The rows are grouped in 3 ways, from coarse to fine. Each group lies inside one group of the grouping before and may be the whole of it. The rows also spread widely along 9 directions, which tell nothing about the answers.
In the rows, zero is written as 128.
Some rows, each with its group in each grouping after it:
[145 123  97 127 149 132 168 131 141  62 167 118  82 123  89 143 122 162
 113 121 118 134 153 148 126 120  81 120 164 125 134]
Z20 Z459 Sabuz
[151 114 112 119 137 111 196 137 138  43 154 127 109 144  93 144 136 123
 132 107 118 164 142 112  87 123  91 130 165 123 102]
Z309 Z399 lum
[ 71 134 137  95 159 159 143 205 129 101 121 106 142 105 108 163 132  93
 136 158 127 116 127  81 132 154 132 140 101 156 133]
Z20 Z459 tif
[ 90 118  92 118 132 143 145 177 117 114 156  80 127 115  84 135 150 120
 121 161 116 118 116 129 144 155 106 122 126 160 148]
Z309 Z293 Vufu
[143 123 128 117 182 118 146 137 170  92 155 152 124 102 147 166 140 146
 135 122  89 118 173 136  75 114  99  97 179 127 127]
Z20 Z565 Vobi
[194 118 151 153 182 170 181 170 113  81 156 121 151 155 102 136 164 137
 142 128 184 129 117  95 128 134 140 150  94 103 133]
Z20 Z565 Ziru
[161  99 102 141 141 123 192 145 118  84 173 110 124 123  98 154 153 134
 121 119 135 136 140 166 129 128 114 141 150 113 140]
Z309 Z293 tek
[100 124  92 121 124  81 172 142 109  89 153 126  88  72 113 158 136  74
 124 130  81 159 125 114 178 140 132 134 166 109 142]
Z20 Z459 nopez
[134 142 133 112 122 137 146 148 128  75 118 139 121 148  92 150 175 112
 134 107 106 141 105  90 119 142 134 152 129 120 100]
Z20 Z565 Nur
[109 128 117 122 152 135 143 171 124  90 150 127 144 119 101 164 139 120
 124 153 111 125 124 123 111 136 131 115 139 145 133]
Z309 Z399 lum
[134 135 121 117 148 159 137 147 141  86 140 121 118 144  89 144 153 156
 122 128 118 112 130 129 102 134 103 123 135 143 122]
Z20 Z565 Ziru
[184  63  98 142 169 100 252 133 123  76 182  89 117 102 120 150 144 125
 123  86 146 151 175 169 113 129 115 158 195  88 151]
Z20 Z459 nopez
[155 146 111 140 132 135 114 125 120 137 147 131 123 117 107 136 194 144
 120 129  83 108 113 141 167 149 134 129 133 110 131]
Z20 Z459 Sabuz
[217 136 129 135 132 144 148 105 155  89 145 134 127 191  88 101 204 173
 140  90 104 132 126 113  82 137  82 128 139 113  71]
Z309 Z399 lum
[130  94 112 127 169 113 185 148 133 136 166  94 132  68 142 149 158 102
 132 118 110 119 163 143 143 150 122 143 149 109 149]
Z20 Z459 nopez
[127  98 106 118 142 128 201 176 116  74 151  85 140 150  85 125 147 109
 132 133 135 153 123  93  83 151 111 132 164 147 123]
Z309 Z399 lum
[131 112 130 116 170 133 176 151 153 134 158  85 117  93 137 110 166 100
 156 118 115 125 156  73 125 162  70 134 111 123 114]
Z20 Z565 Vobi
[129 113 105 116 138 134 161 158 140 117 156  85 123 130 100 103 172 119
 144 133 108 130 130  93 123 158  73 125 129 146 111]
Z309 Z293 Vufu
[152 109 139 123 192 130 174 165 149 120 155 111 153 110 152 120 166 107
 163 133 118 128 149  63  92 150 104 115 142 129 122]
Z20 Z565 Ziru
[138 145 113 137 133 158 125 152 110  98 146 117 115 145  76 133 168 142
 120 139 120 119  94 110 151 146 128 126 120 127 135]
Z20 Z565 Nur
[138 129 117 124 146 115 159 142 130  76 147 141 111 112 109 159 139 120
 127 128 103 143 135 121 136 127 129 129 160 114 129]
Z20 Z459 nopez

New rows, each followed by its group in each grouping:
[146 127 124 128 157 133 149 154 144 105 159 123 127 116 121 128 157 121
 149 141 114 131 138 100 136 138  90 119 114 127 117]
Z309 Z293 Vufu
[167 126 127 140 163 175 157 160 123  70 156 112 123 163  76 139 145 170
 119 129 165 117 122 126 115 130 114 131 121 125 137]
Z20 Z565 Nur
[113 133 109 105 133 148 155 158 132  75 136  97 101 150  75 117 153 128
 127 129 116 136 115  83 107 149  85 128 140 153 112]
Z20 Z565 Ziru
[163 102 126 127 193 158 188 166 149  74 169 102 129 134 109 138 124 165
 129 132 162 120 171 126  88 126  89 122 149 135 138]
Z20 Z459 Sabuz
[176 140 119 177 165 134 130 134  95 110 181 157 119  99 117 168 153 146
 118 152 127 117 110 162 190 118 164 116 126  80 174]
Z20 Z565 Vobi
[128 120 129 133 176 133 171 178 115  73 158 131 130 109 117 163 125 104
 135 150 144 141 125  91 134 129 140 123 136 120 150]
Z20 Z565 Nur
[182  97 102 165 160 107 181 117 113 134 192 115 140  85 131 155 176 131
 120 116 109 118 147 190 149 135 134 127 156  85 154]
Z309 Z399 lum
[132 147 125 122 154 147 132 138 146  61 149 147  95 117  96 172 123 152
 115 128 119 121 142 144 128 112 100 121 123 125 127]
Z20 Z565 Ziru
[137 125 134 135 169 161 162 188 106  59 145 129 137 134  87 177 119 135
 118 152 172 128 120 128 138 123 160 144 118 126 155]
Z20 Z459 nopez
[186  96 123 131 161 116 210 122 143  93 159 111 122 121 129 129 180 119
 143  81 120 143 158 119 102 139  98 149 158  96 112]
Z20 Z565 Ziru
[124 103  92 136 167 118 181 157 119 116 183  86 108  89 116 117 140 109
 133 147 116 135 136  96 144 150  96 106 160 126 158]
Z20 Z565 Nur
[153  97 116 121 165 143 181 161 132  96 147 100 151 150 106 139 170 145
 130 115 130 122 137 120  68 143 125 127 176 135 133]
Z20 Z565 Nur
[106 136 107 116 156 126 115 133 151 127 150 129 119  86 130 161 158 138
 120 136  66  97 149 152 119 136 109  99 159 139 140]
Z20 Z565 Ziru
[106 136 101 118 131 125 134 129 136 121 153 111  90  86 106 145 159 122
 119 124  80 115 137 142 152 145  95 124 136 125 135]
Z20 Z565 Vobi
[127 162 135 109 149 120  99 120 174  96 137 180 123 105 134 179 150 138
 133 125  57 113 154 139 102 117 104 100 136 130  95]
Z309 Z399 lum
[117 144 131 125 137 131 133 171 102 117 126 135 146 117 116 142 183  78
 145 150 100 137  83  61 157 160 166 136 113 122 129]
Z20 Z565 Ziru
[127  75 108 111 163 127 225 163 139 104 158  59 124 103 113 124 147 105
 135 104 139 135 168 116 105 157  87 156 156 130 133]
Z20 Z459 nopez
[170 124 134 134 150 133 146 126 136 131 141 130 145 119 132 138 209 122
 141 102  94 114 127 120 125 149 135 143 131 102 112]
Z20 Z565 Ziru
[150 115 116 135 163 128 169 146 127 130 164  98 125 106 126 107 176 108
 146 130 111 131 128  83 140 158 101 122 132 116 130]
Z20 Z565 Ziru
[182 120 146 132 190 181 147 164 159  95 157 117 167 169 107 130 156 183
 138 137 152 101 152 120  57 130  94 109 120 143 110]
Z309 Z399 lum
[195 107 131 140 174 104 179 122 143  87 157 162 140 111 145 176 164 141
 132  96 107 134 164 163 104 112 148 134 184  84 131]
Z20 Z459 nopez
[111 132 126 104 142 116 163 167 129  73 124 144 124 113 115 166 143  91
 135 129  98 150 127  91 123 136 140 138 155 128 120]
Z20 Z459 tif
[142 139 151 114 161 160 150 173 141  63 127 140 132 144  97 158 135 133
 138 129 146 130 131  91 114 128 127 144 107 129 110]
Z20 Z459 nopez
[137 129 109 122 140 129 172 131 141  96 165  91  72 112  99  93 152 108
 147 115 111 147 136  62 156 155  49 127 115 117 106]
Z20 Z565 Nur
[154 116 145 128 185 186 130 176 133 130 137 114 187 134 114 177 172 173
 118 133 151  68 144 177 100 137 164 145 113 132 150]
Z20 Z459 nopez
[162 110 129 131 154 127 206 147 122  50 150 130 113 128 103 159 142 113
 131 100 148 155 136 116 120 123 121 158 137  99 123]
Z20 Z565 Ziru
[147 122 113 131 168 116 156 122 150  91 165 143 107  90 132 165 141 141
 123 116  94 121 162 156 117 116 105 110 165 111 139]
Z20 Z565 Ziru
[162 143 124 132 152 188 104 147 139 122 141 112 137 167  82 122 189 190
 123 132 123  87 113 130 108 144 108 114 118 140 122]
Z20 Z565 Nur
[123 147 121 136 137 124 133 153 103  90 145 151 114 101 108 169 153 101
 125 141 106 136  99 109 174 134 159 130 123 107 143]
Z20 Z565 Nur
[153 139 144 119 143 134 172 152 132  50 126 156 116 140 100 167 145 116
 136 110 129 152 131 100 127 121 135 156 127 106 104]
Z20 Z459 tif
[172 123 136 133 148 132 153 126 142 127 149 128 151 121 126 140 198 123
 141 104 100 116 138 133 117 146 118 142 116 105 101]
Z309 Z399 lum
[106 121  79 128 130 122 152 148 108 111 158  99 108 105  88 144 149 127
 106 144  92 125 119 150 150 146 128 118 179 134 162]
Z20 Z459 tif
[ 85 125  99 100 159 149 130 180 138 101 139 104 135 130  93 154 132 152
 112 162 100 105 137 132  82 139 119  96 187 179 152]
Z20 Z459 tif
[114 127  78 132 129 151 145 143 117  94 170  78  79 131  57 119 139 161
 104 144 119 118 118 144 141 142  80 112 152 145 154]
Z20 Z565 Vobi
[178 120 127 148 186 159 133 160 127 123 161 128 166 139 121 144 171 174
 128 151 131  99 131 140 112 134 147 110 150 124 153]
Z20 Z459 Sabuz
[195 103 124 164 186 125 187 135 125 144 190  99 128  97 145 100 182 118
 155 123 132 129 143  94 153 152 102 125 127  84 142]
Z20 Z565 Vobi
[115 157 138 126 138 138 127 152 117  86 133 152 111 100 107 172 151  99
 130 135 110 130 108 106 171 133 142 143  91 111 125]
Z20 Z565 Ziru
[125 148 116 119 128 112 137 158 110  59 123 164 125 148  96 152 159 106
 132 143  86 159  84  75 112 132 159 116 178 133 122]
Z20 Z565 Ziru
[174 114 124 141 144 152 168 150 111 101 145 107 139 160  88 126 190 142
 131 113 138 126 109 118 112 145 136 150 139 115 130]
Z20 Z565 Vobi
[138 150 124 134 153 153 100 163 115  97 136 161 147 134 101 179 155 162
 113 159 109 103 108 147 132 123 174 113 145 131 150]
Z20 Z459 Sabuz
[153 111 119 149 166 141 168 176  97 102 161 110 146 132 104 133 159 120
 134 152 145 135 104  95 128 145 153 125 147 120 160]
Z20 Z565 Vobi
[189  98  97 153 165 105 186 115 126  98 176 134 125 110 125 160 161 156
 115 110 104 130 156 188 118 117 136 118 211  91 157]
Z20 Z459 tif
[124 116 121 115 142 134 156 163 135 105 143 113 142 116 111 154 166 116
 135 128 113 123 135 130 125 143 116 141 119 136 122]
Z309 Z293 Vufu
[150  85 121 132 183 151 207 168 128 108 172  72 137 104 117 135 145 129
 130 121 164 117 164 132 125 150 104 152 124 120 148]
Z20 Z459 Sabuz
[175 108 122 136 157 144 177 150 122  83 149 120 141 143 100 154 165 153
 120 113 139 123 137 148 109 131 141 149 156 113 137]
Z20 Z459 Sabuz
[146 146  97 152 136 134 129 141 102 110 169 116  92 128  86 101 164 126
 130 156 107 139  85  77 184 151 109 102 131 116 141]
Z20 Z565 Nur
[167 105  94 149 145 114 175 128 111 103 171 115 115 123 105 137 168 141
 120 120 109 135 127 151 127 133 128 122 187 106 155]
Z20 Z565 Vobi
[107 146 108 124 149 137 125 158 126  86 154 129  96 103  93 150 119 131
 121 160 111 127 122 114 163 133 113 109 132 134 144]
Z20 Z459 nopez
[132 146 123 109 123 125 139 119 150  72 127 149  91 115  98 168 151 131
 121  97  86 131 143 140 137 125 108 146 136 113 100]
Z20 Z459 nopez
[161 128 116 113 131 136 146 138 152  63 138 143 126 169  86 153 162 167
 125 111 105 129 138 149  73 118 101 123 165 141 100]
Z309 Z293 tek
[152 132  99 127 139 148 151 156 124  85 146 104 113 177  69  93 160 156
 131 145 117 143 104  77 106 147  97 106 171 149 121]
Z20 Z459 tif
[135 156 143 110 131 113 130 135 158  84 131 168 109 109 127 155 163  95
 156 119  79 146 131  83 151 129  99 137  95 113  80]
Z309 Z293 Vufu
[137 136 100 115 107 105 154 125 126  64 128 143 100 141  83 156 161 128
 115 105  80 154 114 133 122 130 135 140 186 118 114]
Z20 Z459 nopez
[117 142 138 121 146 149 124 162 116  90 120 154 151 115 108 207 163 125
 113 130 113 104 113 160 127 127 184 148 124 124 141]
Z20 Z565 Ziru
[117 119 107 120 138 125 181 163 112  66 148 111 106 120  88 152 134 112
 120 131 126 148 124 110 139 139 125 144 152 129 138]
Z20 Z459 Sabuz
[149 121 105 136 145  82 164 119 129 110 165 144 104  90 140 138 169 102
 140 119  66 151 134 109 137 135 120 110 187  99 133]
Z20 Z565 Vobi
[150  86  91 141 173 110 199 151 122 146 183  75 133  95 131 106 168 114
 137 135 108 130 148 113 133 161 107 114 184 119 157]
Z20 Z459 tif
[128 136 112 142 145 169 120 163 103 137 155  94 129 119  87 131 176 137
 120 151 130  98  96 126 174 158 135 129  98 125 155]
Z20 Z565 Nur
[108 135 126  88 127 134 148 144 156 111 116 103 114 129 108 113 187 101
 150 103  81 129 128  64 105 165  78 144 122 145  80]
Z20 Z565 Ziru
[131 132 113 136 162 159 121 175 110  85 148 136 146 151  86 170 141 173
 109 165 130 106 107 151  96 121 164 100 171 149 169]
Z20 Z565 Vobi
[134 106  99 124 141 118 194 137 127  86 164  90  90 112  99 119 149 111
 130 108 116 149 138 103 131 146  80 135 155 118 128]
Z20 Z565 Nur
[161 106 110 131 145 130 188 161 124 103 166  89 131 142 100 101 172 115
 149 132 131 148 123  83 123 153  89 131 137 130 115]
Z309 Z293 tek
[151 151 126 126 135 136 112 126 136  82 127 171 125 143 102 177 173 156
 118 115  84 116 117 149 110 119 147 120 159 116 121]
Z20 Z565 Nur
[172 107 121 136 156 133 171 146 122  92 145 125 145 146 109 149 180 138
 129 107 121 130 126 131  95 136 143 135 169 111 133]
Z20 Z565 Nur
[108 117 139  99 165 152 156 188 140 101 124 106 158 136 115 148 159 116
 143 134 126 118 133  84  71 151 127 133 139 155 122]
Z20 Z565 Vobi
[142 136 117 113 121 125 144 120 140  82 130 139 103 125  95 162 166 139
 118  95  90 128 137 152 131 131 118 150 147 112 107]
Z20 Z459 nopez
[126 147 127 111 163 124 115 159 146 102 136 155 134 120 132 145 153 128
 144 153  78 126 131  79 107 136 126  98 161 141 119]
Z20 Z459 Sabuz
[143 139 130 125 130 150 123 156 111 100 118 146 154 142  96 179 187 140
 116 123 109 110 104 146 131 139 183 155 131 119 129]
Z20 Z459 Sabuz
[114 145 124 131 135 127 131 158 103 105 137 141 122 100 110 161 163  88
 132 142 103 134  96  94 176 145 159 136 114 109 137]
Z20 Z565 Nur
[158 117 145 121 202 125 172 157 166  89 162 136 130 112 152 136 136 124
 160 130 122 136 169  72  81 125  86 103 150 123 119]
Z20 Z565 Vobi
[102 131 118 123 163 154 131 192 109  98 142 121 145 114 101 168 133 129
 120 172 130 112 115 119 138 139 158 122 133 147 162]
Z20 Z459 Sabuz
[121 126 174  96 178 174 137 193 151 102 102 143 192 121 137 206 165 126
 134 119 134  87 154 134  80 136 171 166 100 138 117]
Z20 Z459 Sabuz
[ 91 150 148 104 180 151 119 189 149  68 133 156 129 108 123 186 105 123
 136 164 122 119 138  91 102 116 127 105 121 152 135]
Z20 Z565 Vobi
[158 124 119 137 145 138 155 136 122  88 151 131 118 128  99 157 164 141
 120 113 119 124 125 143 131 130 132 137 143 106 134]
Z20 Z565 Nur
[121 123 108 125 172 146 139 169 137 121 165  96 124 122 111 111 145 141
 137 165 113 116 129  85 107 150  91  88 154 154 146]
Z20 Z565 Vobi
[116 126 118 123 129 125 163 150 110  83 137 125 112 105  99 171 155  98
 120 115 113 137 116 128 153 140 144 153 130 110 134]
Z20 Z565 Nur
[133 164 145 125 154 154  94 154 140  87 130 170 126 130 109 174 151 148
 127 147 105 110 116 120 126 120 141 113 117 129 126]
Z20 Z565 Vobi
[ 92  99 101 120 135 115 200 184  96  83 154  92 138 102  94 163 133  76
 120 143 130 149 118 120 127 149 144 145 147 135 149]
Z309 Z399 lum
[138 131 140 108 172 173 138 152 167  76 134 129 132 139 103 171 140 175
 119 115 131  94 163 156  72 122  97 128 124 146 120]
Z20 Z565 Ziru
